The first 6 rows are patterns. Each new row is the sum of 2 different patterns, raised or lowered, with some noise. Before adding, each is slid sideways (what falls off one end comes back at the other), maybe read backwards, and multiplied by a number that may be negative. Names go in the order of the patterns.
In the rows, 128 means zero.
Some rows, each with the names of its patterns after it:
[118 114 109 121 136 140 143 141 118 158 103 115 141 129 118 148 112 100
 109 140 134 121 157 147 100 133  95 145 147 137 134 136 113 134 119 148
 102 137 114 134 163  97 127 130 112] -> mem
[143 160  93 149 122 110 136 111 147 112 108 135 149 126 109  97 151 156
 118 139 103 134 162 151 132  96 144 119 162 107 103  96 154  97 142 155
 103 151 135 138 123 162 134 100 103] -> rasut
[135 137 109 139 136 162 109 163 102 123 121 117 114 125  97 127 114 100
 156 129 116 126 153  99 104 103 112 158 153 132 136 133 129 162 118 146
 104 149 162  99 119 100 133 125 102] -> susi
[160 123 124 133 119 104 141 110 103 107 155 155 124 116 118 101 107 154
 123 145 107 161 132 100 162 116 139 103 142 113 112 121 122 129 143 160
 101 125  98 135 115 102 116  97 129] -> kug
[103 149 104 117 151 118 119 127 135 114 102 120  97 151 109  96 121  94
 122 146  96 132 135 138 141 108  96 137 117 116 113 105  94 112 115 143
 108  94 151 160 145 127 109 134 162] -> mef
[114 159 120 106 157 155  93 135 157 136 128 143 156 137 131 156 149 134
 106 102 107 121 139 113 135 141 135 157 137 103 123 145  99 158 146 141
 149 112 130 103 151  95  98 109 151] -> Runo

New rows, each followed by the names of its patterns:
[152 124 143 138 132 135 132 118 162 156 113 138 145 102  96 133 133 137
 130  78  73 132 102 119 124 136 143 123 167  92 154 114  72 154 150 128
 141 133 119 148 125  99  95  98 119] -> mem Runo
[134 103 106  47  99  98  90  65  92  56 104 129  69 124 132 129  88 113
  88 126  85 103  84  83 107  78 104  96  67 124 131 106 100  95  99 124
  84 121 102 105 105  86 123  56  94] -> rasut mef
[139 145 149 109 110 131 120 140 135 118 150 151 125 142 135 135 119  94
 142 148 157 127 159 155 145 170 130 139  96 166 178 128 120 125 142 131
 116 147 121 121 164 148 175 132 156] -> susi kug
[129 149 162 129 140 158 139 109 106 152 125 127 114  95 135 162 118 135
 116 136 133 159 136 120 148 166  92 145 186 129 163 143 140 122 105 110
 106 116 171 175 145 119 134 163 128] -> kug Runo
[101 131 116  82 108 101 148  97 115  58 134 109 118 148  96 103 126 107
  96 124  97  99 112 112 136  91 127 122 121 116  98  98 109 115  91  91
  84  98 102 118  93 113  97 108 122] -> rasut mef
[137 191 192 136 128 122 101 150 158 152 159 154 133 135 138 120 146 103
 138 161 146 148 191 124 200 157 177 104 140 154 129 151 169 136 130 133
 171 164  96 190 133 158 162 149 157] -> susi kug
[124  84 139 124 112 141 130 129 137 155 146 146 121 153 125 139 101 146
 129 129 156 145 155 146 145 132 150 127 123 105 143 122 166 120 130 147
 147 122 146 134 142 105 143 148 134] -> mem susi
[138 136 117 180 127 126 119 139 158 165 127 138 149 136 150  91 180 108
 103 168 143 134  95 155 150 138 122 159  90 100 180 136 179 142 165 117
 139 129 158 108 126 134 141 175 136] -> rasut kug
[116 165 197 145 162 113 167 162 166 128 128 146 158 204 158 150 159 192
 201 160 174 174 162 172 194 154 119 172 127 165 125 182 184 171 160 177
 151 213 168 162 178 151 178 188 142] -> rasut mef
[166 118 141 135 155 149 140 151 126 139 141 185 108 123 152 144 157 156
 152 138 122 127 151 112 119 150 135 160 155 121 138 153 141 139 143 130
 167 111 191 143 147 160 133 131 136] -> kug mef
[ 91  86 121 106  57  81  95 106 132  48  80 125  77  56  53  52  74 105
  73 105  85  92 125  93  89  78  63 105  69  47  85  51  52 114  95  62
  48  88 103  81  92  69 129 102  96] -> mef Runo
[135  89 122 127 110 141 150 138 101  95 144  96  86 127  97 134 115  76
 111 131 109 143 114 103 117 139 119 133  98  81 140 114  94 132 139 117
 147  96 101 112  96  84 100  63 156] -> mem mef
[105 101 149 129 134 168 146  98 153 117 168  69 109 170  84 149  92 145
 107 132 137 114 102 134 136 122 177 108 151 126 135 127 161 166 129 128
 137 139 136 142 153 136 106 163 118] -> susi kug
[152 155 173 136 127 136 156 126 158 140 130 153 156 168 165 138 178 195
 151 153 147 157 154 154 179 154 156 151 127 147 151 159 148 117 149 119
 191 120 118 164 132 169 169 138 174] -> susi mef
[116 111 132  81 149 105  82  95 108  93 100 142  97 150 131 122 116 124
 131  65 111  92 108 101 121  99  94 150 114 111  56 155  91  87 137  89
 129  68 138 144 114 105 112  98 102] -> rasut kug
[ 96  97  94 116 110 120 123 138 116 107 116  92 150  87 120 125 110 134
  95 135 103  72 113  92  87 123 147 116 146 113 121  92  80  98 140 124
 133 151  92 124  98 130  79 127 107] -> susi kug
[ 83 113  70  75  76  52  93  89 148 107  79 132  99 127  98 119 108  70
 136 146  64  67  98  61 134  75  63  74 132  54  86  82  79  98  99 108
  60 105  66 101  81 153 106 113  82] -> susi Runo
[107  77  78 122  76  95  72 135  92 123 118 101  98  99 107  98 141 109
 134  87  66 101  88  86 100  98  90 101 112 110  88 120 117  97 110 155
 106  53 116 103  68 100 107  82 107] -> kug Runo
[112 105 124 109 155  95 116 139 148  94  81  92 135 144 125 142  79 126
 132 153  95  88 151  82 153  95 120  87 143 105 131 135  97 116  95 139
 116 159 116 107 114 133 161  93 110] -> rasut kug
[ 90 140 155 103 106  81 123 128  88  93 144 101 138 122  85 126 111  99
  92 108 142 133 149  99 134 159 127 134 124 123 143  93 123 120  86 123
 161 100 136 105  97 111 155 106 123] -> mef Runo
[121 146 189 153 201 124 147 205 182 164 162 159 186 150 157 169 135 172
 199 162 167 154 141 152 173 180 153 144 181 193 143 132 119 150 184 123
 137 187 142 188 150 135 143 175 128] -> mef Runo
[104 104 102 111  85 118 104  55 116  71  96 112  54 115  80  92 112 108
 103 101 126  83  75 111  67 131  86 101 105 106 127 124  54  99 132 106
  76  67  88  66  78 112  97  93  77] -> mem mef
[145 174 161 189 123 188 165 133 180 140 202 128 142 142 160 159 179 180
 124 124 162 174 164 135 141 168 146 183 170 155 156 126 157 164 122 163
 158 162 185 151 145 142 139 153 193] -> mem kug
[146 105 166 175 177 179 113 130 167 138 120 156 138 124 157 145 175 138
 130 174 194 137 169 112 149 172 142 151 120 159 169 139 161 153 176 110
 114 159 110 171 114 129 142 115 142] -> susi mef
[ 80 110 131 125  68  74  93  77 144  74 100 119 126  99  81  78  90  96
  78  73  76 114 100 119  86 137 113 114 103 114 116  55 108 129  46  59
  44 130 133  63  80 100 102 116 114] -> susi mef
[137 128 111 111 139 124 124 105 145  81 107 113 143 140 148 115 115 131
  94 127 119  89 120 178 114  93 142  90 131 132 108 155 132 149 127 145
 173 124 118 159  83 130 120 105  97] -> susi Runo
[170 192 128  90 135 183 177 170 130 164 165 173 187 101 152 160 165 152
 180 183 145 207 120 187 153 188 174 127 159 173 159 128 154 170 175 195
 153 137 136 185 194 202 152 188 149] -> kug mef
[161 116 139 139 133 123 126 153 140 148 177 159 115 151 141 155  84 144
 177  95 134 145 137 143 130 131 115 158 121 122 103 173 149 167 149 123
 162 146 137 129 130 145 148 139 131] -> kug Runo
[ 76 134  89 126 156 121 113 142 109 117  96 163  95 117 130 105  85 148
  94 143 124 114 150 115  96 114 128  81 113 104  80 178 140 116 141  97
 155 138 122 117 115 152 156 114 137] -> mem susi
[170 146 135 122 105 109 165 119 132 153 175 101 112 139  85 114 141 111
 147 116  96 164 109 168 152 138 125 130 157 104 146 138  81 138 107 170
 163 112 157 136 169 128 134 123 135] -> mem susi
[ 90 131 152 109 148 126 159  86 129 115  97 121 121 126 134 153  87 152
  89 159 122 118 112 113 136 132 128 133 109 109  88 169 137  90 130 146
 179 130 123 126 112 125 172 119 126] -> susi kug
[117 104 134 124  77 164 164 127  99 116 149 149 110 148 115  98 161 125
  95 144 105  96  85 147  91 156  93 101 130 118 124 124 107 125 148 144
 116  98  93 141 121  99 106 118  88] -> rasut mef
[ 81 122 123 119 116 147 116 145  89 129 124 100  75  78  60 108 108  64
 147 125 112 141 137  58  77 108  61 157 147 123 137  97 112 117 117  98
  54 106 166  71 125  75  92 133 111] -> susi Runo
[125 127  91  98  79  98 110  69  75 100  97 132  82  87  82 103  94  95
  64 124 107  99 111  89 114 102 102  79 115 118  76 101  97 102  76 123
  97 109  94  63  76 121  71  84  82] -> rasut Runo
[142 122 128 119 156 155 114 152 119  80 129 142  90 133 139  97 129 133
 135 107 104 129 146 133 140 165  74 117 110 129 108 100 149  84 138 104
 133 104 121 123 155 121 138  90  65] -> mem kug
[ 88 130 100 162 139  73  65  84 133  90  86  97 123  77  94 108 110  99
  47 110  93  99 110  93  96 136 158 121 135  87 129  82 116 108  54 126
  84 128 133  80  59 113  82 106 104] -> rasut Runo
[142 116 134 184 101 132 110 177 103 119 143 114 147 164 161 107 138 118
 129  92 138 158 106 143 162 130 113 115 119 106 126 113 139 109 151 123
 151 159 122 129 103 158 137 154 131] -> rasut kug
[183 120 118 193 169 106 161 144 126 114 135 159 144 141 156 185 181 177
 188 116 155 161 136 173 111 151 168 172 130 177 121 120 129 154 158 177
 167 110 191 183 162 150 187 135 146] -> mem Runo
[125  92 115 112 131  89 109 181 131 179 166 137 111 132 101 159 106 101
 125 129 142 147 106  83  91 146 162 133 135 100 189 178 134 123 142 123
 150 135 132  77 150 148 129 113  95] -> rasut Runo
[109 133 130  89 138 105 113 115  90  82 115  80 127 146  78 125 121 124
 118 146 116  98  83 132 152  68 100  92  87 127  95  96 115  81 126 127
  91  97  88 122 118 106 126  97 134] -> rasut mef
[203 160 191 211 129 172 170 177 114 164 171 155 183 190 188 151 141 156
 197 115 177 136 150 149 207 152 126 171 143 143 188 151 189 107 168 197
 143 164 132 147 145 165 136 146 122] -> susi kug
[147 128 171 137 133 124 126 123  98 146 130 132 162 149 108 119 152 103
 112 128 131 164 139 142 155 154 130 133 147 177 129  86 163 151 133 120
 133 111 151 146  98 112 123 129 149] -> rasut Runo
[ 88 102 111  99 101 102 118  87  95  73 125 134 102 120 111  90  59  99
 133  68  80  99  92  89 120  64 114  90 127 109  80  86  88  84  82 108
 116  76 150  86  91 125  79 137  90] -> mem mef
[134 147 113 140  88 122 157 100 157  94  97 150  79  89  73  94 131 113
 104 125  95 125 132 168 108 152  67 121 127  74  74  87  84 115  91  46
 149  90 114 106  99  88  98  79  86] -> susi mef
[ 64  90  74 112 120  66 111 110 100  80  65  55  87  93  89  92 104  74
  98  70 104  83  70 105 121  60  72  61 118 120 117 107 129  63 113  45
  98  94  85 122  90  82 113  80  89] -> mem Runo
[117  96 122  45  88  66  55  97 112  51 101  86  99 110 135  27 120 149
 120  75 145 107  70 123 107 111  94  78  41  70 120 133  66  69 144  76
 125 124  61 106  93  83 148 102  87] -> rasut Runo
[149 150 172 121 173 140 112 145 165 140 139 135 104 143 157 176 143 189
 134 140 160 122 171 100 147 137 133 192 138 146 111 183 117 146 152 122
 137 160 151 188 123 100 149 154 149] -> mem rasut
[151 130 108 167 136  88 152  97 126 103 116  82  98 166 136 106 107 146
  82 118 120 110 151  96 140 157 130 121 115 120 129 101  91 113 100 148
 109  69  96 137 139  86 142  88 115] -> rasut Runo
[ 91  83 104 100 109 104 103 150 132 126  92  97  66 118 143  97  82 149
 113  78 110 109  69  85 119 111 106 103  97 145 129 140  89  92 116 104
  96 107  98  87 142  96  98 101 101] -> kug Runo
[150 126 170 163 140 134 120 168 110 111 164 120 173 148 109 148 146 147
 173 125 140 135 167 136 154 134  98 161 137 152 142 134 177 180 171 145
 127 143 158 143 142 153 150 144 138] -> mem mef
[126 159 167 116  95  92 109  99 108 103 100 125 141  95  97 136  77  89
 147  99 100 112 134 150 144 138  96 128 110 147  80 115  94 129 123 105
 150 128 130  99 134  88  91 123 100] -> kug Runo
[144  92 144 140 100 115  96 122 141  71 129 121  95 121 140 106 127 122
  95  83 155  85 153 116 124 130 147 175 120  99 101 115 124 125  96 108
 109  96 118 123  77  81 119 134 137] -> mef Runo
[110 165 122 124 164 139  90 150  94 130 166 130 131 140 149 183 144 103
 116 139 156 125 128 142 132 103 162 187 101 100 156 147 131 135 119 179
 170 193 134 148 159 160 137 132 112] -> mef Runo
[129 166 155  99 121 136 100 158 111 128  93 174 120 114 142 131 148 115
 158  99 135 126 107 142 157 156 121 131  94 142 115  93 104  88 133 162
 141 124 135 139 122 138 127 124 122] -> kug Runo
[139 180 106 137 139 144  99 144 132 101 160 111 122 119 163 144 130  97
 149 153 156 152 101 124 116 166 154  97 134 140 127 144  95 130 160 128
 144 116 115 161  91 177 126 113  98] -> mem rasut
[120 149 127 104 129 166 125 159 129 111 143 177 113 168 156 151 155 158
 183 140 107 164 158 137 122 129 111 150 157 143 121 131 140 164 145 132
 144 134 117 149 157 131 150 141 105] -> kug Runo
[100  86 107  78  87 119  97 117 102 100 103  49 122  74 115  64 105 110
  89  84 113 104 126  99  61 112  60 109  56  76  84  66  93 103  77  99
 119 104  97  94  82  79  74  97 138] -> susi kug
[155 145 173 159 115 159 152 109 157 145 145 152 136 144 158 149 136 172
 107 143 148 161 118 136 144 127 143 148 145 158 164 159 138 142 111 139
 171 137 174 156 135 159 147 162 144] -> mem susi
[103 136 101 155 126 160 157 145 119 149  97  93 115  97 138 119 115 124
  91 134 136  86 115 154 135 115 175 143 160  84 158 119 134 133 107 127
 182 104  77 131 120 136 101  94 111] -> rasut Runo
[102 131 185 137 170 131 153 143 162 171 115 134 149 148 170 160 164 148
 145 125 163 111 150 157 131 189 139 128  93 155 160 152 152 122 125  99
 184 142 134 155 166 178 138 147 168] -> susi kug
[ 95 115  54 124  98 136  65 129  79  91 108 101  57  98  43 115 105  68
 122  96  63  69 115  90  68  79  99 116  98 117  99 114 107 137  86 102
  51 104 120  60  86  69  69 121  74] -> mem susi
[156 117 120 102  89 118 130 149 102 138 139 105 119 103  97 107 163 142
 125 134 137 129 106 130 104 136 103 140 129 103 150  95 127 131 117  93
 134 128  96 135 118 177 127 153  85] -> kug Runo
[129 145 114 140 114 144  68 104 144 124 127 153 117  68 110 118 125  83
 122 132  60 147 103 153 110 136 142 116 107 101  95  67 141 109 110 135
 138 131 137 126 132  74 124 105 115] -> mem kug
[100  97  45 110 107  96  91  75  49  52 114 112 103  57 129 157 119 128
  83  68 127  87 106  88 101 104 108 111 114  82  61  72 101  82 139  95
  44  97  53 116  86  65 128  76 112] -> kug mef
[110  99 100  81 102  70 107 129  98  88 116 126  71  70 141 107  85 129
  78 107 152 127  98 134 118 133  90  88  85  86 128  92 111 105 127  89
  95  98  86 140  96 117 115 135 129] -> mem Runo
[162 195 159 126 129 158 166 146 172 107 127 167 198 179 114 164 173 197
 134 173 162 175 175 161 179 110 117 171 201 149 111 169 169 131 125 180
 116 139 180 122 180 183 162 152 153] -> rasut susi
[133 129 138 123 131 104 126 101 110 114 155 160  99 165 145 166 117 144
 119 136 160 133  96 131 105  90 150 126 114 117 144 110  98 118 102 137
 144 140 130 124 117 145 112 157 113] -> susi Runo
[ 82 103  91 142  99  86 122 119  88 128 112  79 150  80  86 101 122 127
 120 113  99 149  97  73 110  71 148 135 123 116 144 170 147  92  98 155
 112  71 105 125  84  96 138 113 102] -> mef Runo
